There are 8 hidden switches. A switch that is on adds its own fixed numbers to the row, and there is some noise. The rows also spread widely along 10 directions, which tell nothing about the answers.
Some rows, each with its switches (1 for on, 0 for off) after it:
[-23 -29  48 -18  26 -13  19  14  -1  18   2  16   0  -2  -3  -2 -11 -33
  20  -9   8   3 -14 -13   5   1   4  27  -9]	1 0 1 0 0 0 0 1
[-27  28 -21   3   1  13   3  19   9   9   4 -17  -5   5   8 -28  -3   8
 -16 -13  16   3  31  -2  -1 -34  12  -4  -1]	0 0 1 0 0 1 1 0
[-13  -4  26 -25 -30  18   3 -17  21 -46 -23  41  18  11  43 -33  -5  41
 -26   7 -17  14  38  14 -22 -13  11  -7 -40]	0 0 1 0 0 0 0 1
[-26  -1  34 -28  -2   8 -14  16  -6  -9  -5  31 -15  40  10 -24   2  20
  22  -8  -4 -22   1  19  13 -13  10   0 -30]	0 0 1 0 0 0 1 1
[-27  16   2  16   5  18   0  36   2 -20 -14   4  -5 -14  47   4 -11   9
 -25  -4   0  20  41  18  19 -22  -6  11   3]	1 0 0 0 0 0 0 1
[-15 -31  18 -29   5 -48  25 -25  -3 -38 -20   1   5  36 -15 -12  12   0
  -5   2   4   4  10 -22 -17  35  22   9  -5]	0 1 1 0 1 0 0 1
[-16 -11  19   7  25   2   4   3   4  37  36 -32   3   9 -25  28   5 -22
  -3 -16  15  19   7 -15  21  -9  -1   8  46]	0 1 0 0 0 0 0 0
[ -1  21 -22  -4 -36 -11 -33 -17  16 -39 -19  -1 -21  34  35  -7   1   5
 -24 -29 -29  10  49  -8  -2  -2  12 -40 -15]	0 0 0 0 0 1 1 1
[-23  -2   6 -14 -18  15   4   6   8 -19   5  18  -8 -17  31 -39 -25   1
  -5  18 -21   9  13   4  -7  -4  21  22 -14]	0 0 1 0 0 1 0 0
[ -1  -4  17  10  13 -28 -11   9   5 -28   3 -30 -11  14   8 -13  -4 -55
  19 -23   9   0 -20 -31  -1  13  -1 -16  -6]	0 1 0 0 0 1 1 0
[-14  23   2  19  25  -5   8  46   1   0 -27 -12 -20 -16  35 -12 -16 -41
  19 -22   2  -8 -14  -5  10  -7   7   9 -15]	0 1 0 0 0 1 0 0
[ -4  28 -17  25  -2   5   2  39  10   4 -20 -25 -17 -11  36  -7 -13 -49
   5 -25  -2  -1   6 -16   5  -9   3  -4   3]	0 1 0 0 0 1 1 0
[-15 -18  51 -16  25 -38  16   0   2 -27 -28   7   7  37 -13   2   8  -7
  16 -15  20  -6   0  -7  -6  17  15   0 -18]	0 0 0 0 1 1 0 1
[-11  17   8   4   1 -17   9  35  -3 -23 -41  13 -13  20  31  -7   1  -9
  17 -23  -3 -12   2   0  12  -3  -1   0 -22]	1 0 1 0 0 0 1 0
[ -9  17 -12  22 -22  20 -16  54   5 -30  -3 -15  -3 -11  59 -33 -11 -45
   0  -9  -4 -15  -7 -17  -1 -12 -22  -3 -17]	1 0 1 0 1 0 1 1
[ -6  -4 -21  11 -30 -20  -7   6  -1 -40  11 -30 -15  22   1  -3   2 -30
  -6   7 -17   4  17 -24   4  30   8   6  33]	1 0 0 0 1 1 1 0
[-32  33 -18   0   9   2 -18  44  -6   5   1 -11 -24   4  18 -42 -22  -2
  15 -20  -1 -20   3   6  12 -28   0  12 -15]	1 0 1 1 1 0 1 0
[ 10   2  50 -36 -15  -4   1 -36  38  26 -30  30  11  36 -11 -16 -23 -16
  26 -51 -18  -5  16 -11 -41  -6  21 -20 -42]	0 1 0 1 1 1 1 0
[-17  31  20 -19   8   5 -12  10  18  26 -39  22  -8  32   3 -15 -13  19
  15 -48  -7 -22  23  17  -6 -32  21 -15 -41]	0 0 0 1 1 1 0 1
[-29 -22  35 -21  22 -38   9 -14   1 -31  -5  12  -8  -4  25   2 -22  -4
 -13  -7   5  40  45  -1   4   8  13  19  -9]	0 0 0 0 0 0 1 1
[ -1  -3   9  15  22 -26 -17  17  -2 -34  -8 -32   0  27   7 -10  17 -43
   8 -32  20  -6 -29 -34  -1   3 -19 -38 -16]	1 1 1 0 0 1 0 1
[-13 -10  32 -22  -7 -21   6 -28  15 -22   3   9  15  42 -19  -7   4  20
  -8 -10   3  14  35  -4 -19   4  11   2  -2]	1 0 0 0 1 0 1 0

New rows, each followed by its switches (1 for on, 0 for off):
[-24  10  15   5  17  -6 -12  39  -4 -23 -11  -1 -17  -1  43 -16 -11 -20
  10 -16   9  -3   4   4  18 -12  -2   3 -21]	0 0 0 0 0 0 1 1
[-17   3  35 -26 -13  28 -31 -12  19   1   7  32   2  12  30  -5 -21  14
 -10 -29 -11  24  48  11  -3 -30  -3 -22 -23]	0 0 1 0 0 1 1 1
[-35  19   4   7  31   2 -28  22  -3 -24  26 -22  -3   4  14 -27  -2  22
 -12 -11  26  12  11   8  18 -33  -9 -13  -7]	0 0 1 0 0 1 0 0
[-10   5  32  -4 -15  23  -1  35  -3 -24 -39  33 -16  22  37  -7 -13  13
  28   6 -30 -20  -3  31  24   4   9  15 -14]	0 1 0 1 0 0 0 0
[ -1  16 -10  10 -22  12  37   6  23  -5 -34  -1  23  11  18   0  18  14
 -30  -8   6   8  33  -9  -9 -20  10  -8   4]	0 0 1 0 0 0 0 0
[-24   8  31 -26  39  -8 -20 -12  15  54  14   6  -3  11 -12  -7 -12  -6
   7 -58  15   8  12 -11  -3 -41   7 -22 -30]	0 0 1 0 0 1 0 1
[-31  19  13 -21  -9   6 -11  21  -2 -29 -20  34 -21  13  29 -42 -16  31
  16   1 -21 -19   9  27   2  -4  22  17 -39]	0 0 1 0 1 1 0 0
[-22  11 -12 -18   3 -36  -4   0  -3  -4 -13   4 -32   0  15  -8 -20 -14
   8 -23 -26   5  20 -10   7  15  26  15  -8]	0 0 1 0 1 1 0 0
[-23  11  12 -32  -2 -19  -9 -24  10 -28 -27  30 -14  23  17 -26  -8  39
 -14 -16 -18  12  44  15 -13  -7  34  -6 -39]	0 0 0 0 0 1 0 1
[ -7 -16  55  -5  22 -14  12  16  -5 -10 -23  -1  15  51 -19  21  12   2
  27 -18  19 -12 -13   1  20  10 -13  -7   6]	0 1 1 1 1 0 0 0
[-39   0   0 -25   6   3  -5  19  -5   7  -1  13 -29  -9  28 -26 -36   1
   2  -1 -15   7  30  10  20 -16  17  27 -10]	0 0 1 1 0 0 1 1
[-10 -16  38 -48  -4 -23  13 -54  23   6 -14  37   6  17 -10  -8 -21   8
  -2 -24 -21  26  38  -9 -36  13  30   9 -23]	0 1 1 0 1 1 0 0
[ -2  -9  38  -9 -19  18  -1  11  17 -12   5  19  12 -11  37 -35 -18 -25
  15   2 -17  -6 -22  -9 -10  -6   2   7 -30]	0 0 1 0 0 0 0 0
[-15  36  -9  14   0  18  13  44   4  49 -23  -5 -22  12   2  14   3 -14
  17 -28  -8 -24   3   5  25 -22  21   7  11]	0 0 0 0 0 1 0 0
[  6   2  10 -14 -23  -1  -8 -24  25  -1 -17  11   3  10  32   9 -24 -10
 -13 -36 -27  34  45 -14  -5  -9  -4 -21  -5]	0 1 1 1 0 0 1 0
[ -8   3  14 -23 -18 -13 -12 -14   5  -1  -6  19  -7  39   0   7   5  18
   6 -26 -26  -6  19   2   7   5  12  -7  -4]	0 0 1 0 1 0 0 0
[-23   5  11 -23 -29  12   9  13   2 -19 -17  30 -19  19  19 -41 -16  12
  15  16 -29 -19  14  19 -12  11  33  34 -17]	0 1 0 0 1 0 1 0
[ -5 -31  15 -36 -14 -22 -12 -50  12   3  22   4  -5  28  -9   2  -7 -22
 -10 -23 -20  29  29 -32 -12  12  11 -13   7]	0 1 1 0 0 0 1 1
[-24  21  25  -6   0  -1  -3  23   0 -16 -35  37 -18   1  49  22 -22  28
   2 -18 -26  13  48  36  27  -2   9  22 -10]	0 0 0 0 1 0 0 0
[-17   5 -23 -28  -2 -57  -9 -25   1 -48 -33   8 -28   3  39 -21 -18  -2
 -18 -27 -31  22  40 -16 -15  25  22  -2 -30]	0 1 1 0 1 0 0 1
[ -7 -29  44 -18 -15  22   0  -9   9   9   1  26   5  29  -8  18   0 -11
   7  -9 -14   9  10  -4   3   8   1  -1   9]	1 1 1 0 0 1 0 1
[-37  43  -9 -21  19  -7 -18  11  11  26 -24  20 -32 -13  32 -22 -34  13
  -5 -47 -15   5  48  16  -6 -31  32   9 -40]	0 0 0 0 1 1 0 1
[-10 -24  28 -18  14 -32   9 -22   9 -35  -3 -10  17  33  -5 -22  10 -10
  -8 -13  26  15   8 -27 -22   2   1 -20 -17]	0 1 1 0 0 0 1 1
[ -8  -6  18 -15 -20  -1  35  11   8  13 -43  21 -11  32  -5   1   5 -21
  19  -5 -11 -22   9  -6  -5  11  37  15  -6]	0 0 0 0 0 1 1 1
[-15   1  29  13  14   4  14  37   3 -14 -26  -5  11  15  20  16   1 -21
  -1 -19  22   6  21  -1   4  -4 -15   5   5]	1 1 0 0 1 0 1 1
[-24   0  12   1  -5   4 -32  15   6 -34  33 -11 -13 -16  37 -25 -34 -24
   0   1 -12  18  19  -2   6   2  -2  12   0]	0 0 0 0 1 1 1 0
[ -5  17   9 -14 -22   9  17 -12  20 -13 -53  27   2  34  24  11  -6  42
 -20 -18 -20  20  69  22  -2 -12  17  -9  -2]	0 1 0 1 0 0 1 0
[-36  11  11   0  50 -38  29  28  -3 -24 -46  -6   1  -9  23  -6  -8   1
 -12 -24  39  17  32  -1   1 -11   6   7 -24]	0 0 1 0 1 1 0 1
[-39  16  -1 -17  19 -29  33  19 -13 -40 -46  15 -12  26  11 -30   7  50
  -4   5  20  -2  31  22   4  -9  27  17 -24]	0 0 1 0 0 0 1 0
[-29  22  -2 -11 -11  45 -52  14   2  -2  21  17 -18   9  43 -18 -13  34
 -16 -17 -24   9  33  26  19 -37  -7 -14 -10]	0 1 1 0 0 0 0 1
[ -6   4 -14  -2 -23 -10  21  15   8 -10 -37  -7 -17  21  10 -12   0 -41
   8  -9 -13 -18  11 -19 -14  22  27   9   0]	0 1 0 0 1 1 1 1
[-12  25  -5  13 -17  13   0  49   2  -3 -28  -2 -18   9  36  -1 -17 -14
  16 -13 -20 -19  15  10  27  -5   5  14   5]	0 0 0 1 1 0 1 0
[-14   7  10  11  16  19   6  39   5  11 -16 -19   6  11  17  -5  -4 -22
   3 -22  25  -2   6  -9  13 -28 -15 -11   2]	0 1 1 1 0 0 1 1
[-20   2 -21 -21  -5 -17   7 -35  25 -12  -7 -19  15  11  -8 -30  -7  21
 -46 -12   7  26  57 -18 -32 -16  21 -13  -4]	0 0 1 1 1 1 0 1
[-11 -27  35 -26  -1 -25  14 -52  22 -44  10  -6  24  37 -24 -29   4  14
 -20   7  18  32  30 -14 -39   9  22  -9  -6]	0 1 0 0 0 1 1 0
[ -6  25  29  -1   0   5 -14  35  10 -16 -62  21 -12  33  37  -7 -14 -11
  29 -44  -7 -23  10  13   3 -10   0 -20 -42]	0 1 0 1 1 1 1 1
[-17  22  28 -20  -1  14 -30   5  13  -3 -18  34  -4  22  41 -11 -11  25
  -1 -43  -7   6  37  18   3 -37  -4 -28 -43]	0 0 1 0 0 0 1 1
[ -9 -19  18 -14 -12  -5  57   5   5   5 -22   8  13  28 -24 -10  20  -1
   8  20   5 -17 -11 -11  -7  13  31  27   9]	0 0 1 0 0 0 0 0
[-46  23 -17 -22  10 -11 -11   5  -5 -14  -3  11 -27  21   8 -38  -7  45
 -19  -9  -1   6  49  23  -2 -27  27  13 -19]	1 0 0 0 0 0 1 1
[-31  19 -37   4   9 -13   4  20  -8   2  14 -31 -17  11  -5 -33  11   8
  -9   1   6 -12   0 -11  12 -15  21   9  11]	0 0 1 0 0 0 0 0
[-25   8  29 -14  24  25  -8  12  14  42   4  18   0  -2   5 -15 -19 -11
   6 -36   9   6   9   2 -10 -38  -1  -2 -25]	1 1 1 0 0 1 0 1
[-16   1  60  -5  41 -25  22   5   9 -35 -42  19  17  11  24  -4  -3  18
   3 -22  26  21  14  13  -8  -9  -1  -1 -38]	0 1 0 0 0 0 0 0
[-23  -6  24  -5  10 -31  29  12  -5 -50 -28   4  -5  33  -7 -23   7   5
  10  13  19  -4   5   3  -6  15  20  15 -13]	1 0 0 0 0 1 1 0
[-15   2 -19 -22 -21  -7  -3 -41  26 -22   7  -2  14   3  19 -40  -2  27
 -52  -8  -9  30  53 -17 -33 -22  18 -17 -18]	0 0 1 0 0 0 0 1
[-13 -10  17  -1  26 -27 -18  -6   0 -28  19 -18  -1   0  20   2  -9 -13
  -9 -21   6  33  10 -17  13   1 -15 -12   4]	0 1 1 0 0 0 0 0
[-11 -16  23 -21 -15  -2  11  -8  13 -40 -15  17   4   7  24 -49  -7  -4
  -2  14 -15  -3  -2  -6 -30  10  24  11 -36]	0 1 0 0 0 0 0 1
[-11   3  44  -2  25 -16 -12  20   1  -1 -10  15  -9  -8  40  12 -19 -24
  23 -37  -4   9  -6  -2  26  -9 -13  -2 -24]	0 0 1 0 0 0 0 0
[-10   3 -13 -25 -47  15  12  -7   9  12  -9  29 -17  14  12 -22  -5   8
   1   8 -48 -14  13   0  -2   4  37  21  -3]	0 0 1 0 0 0 0 0
[-31  23   9  -2  34 -14  35  34  -2 -23 -67   9  -9  18  14 -30   8  19
   4  -8  28 -15  11  18 -10 -14  29   9 -40]	0 1 0 0 0 1 0 1
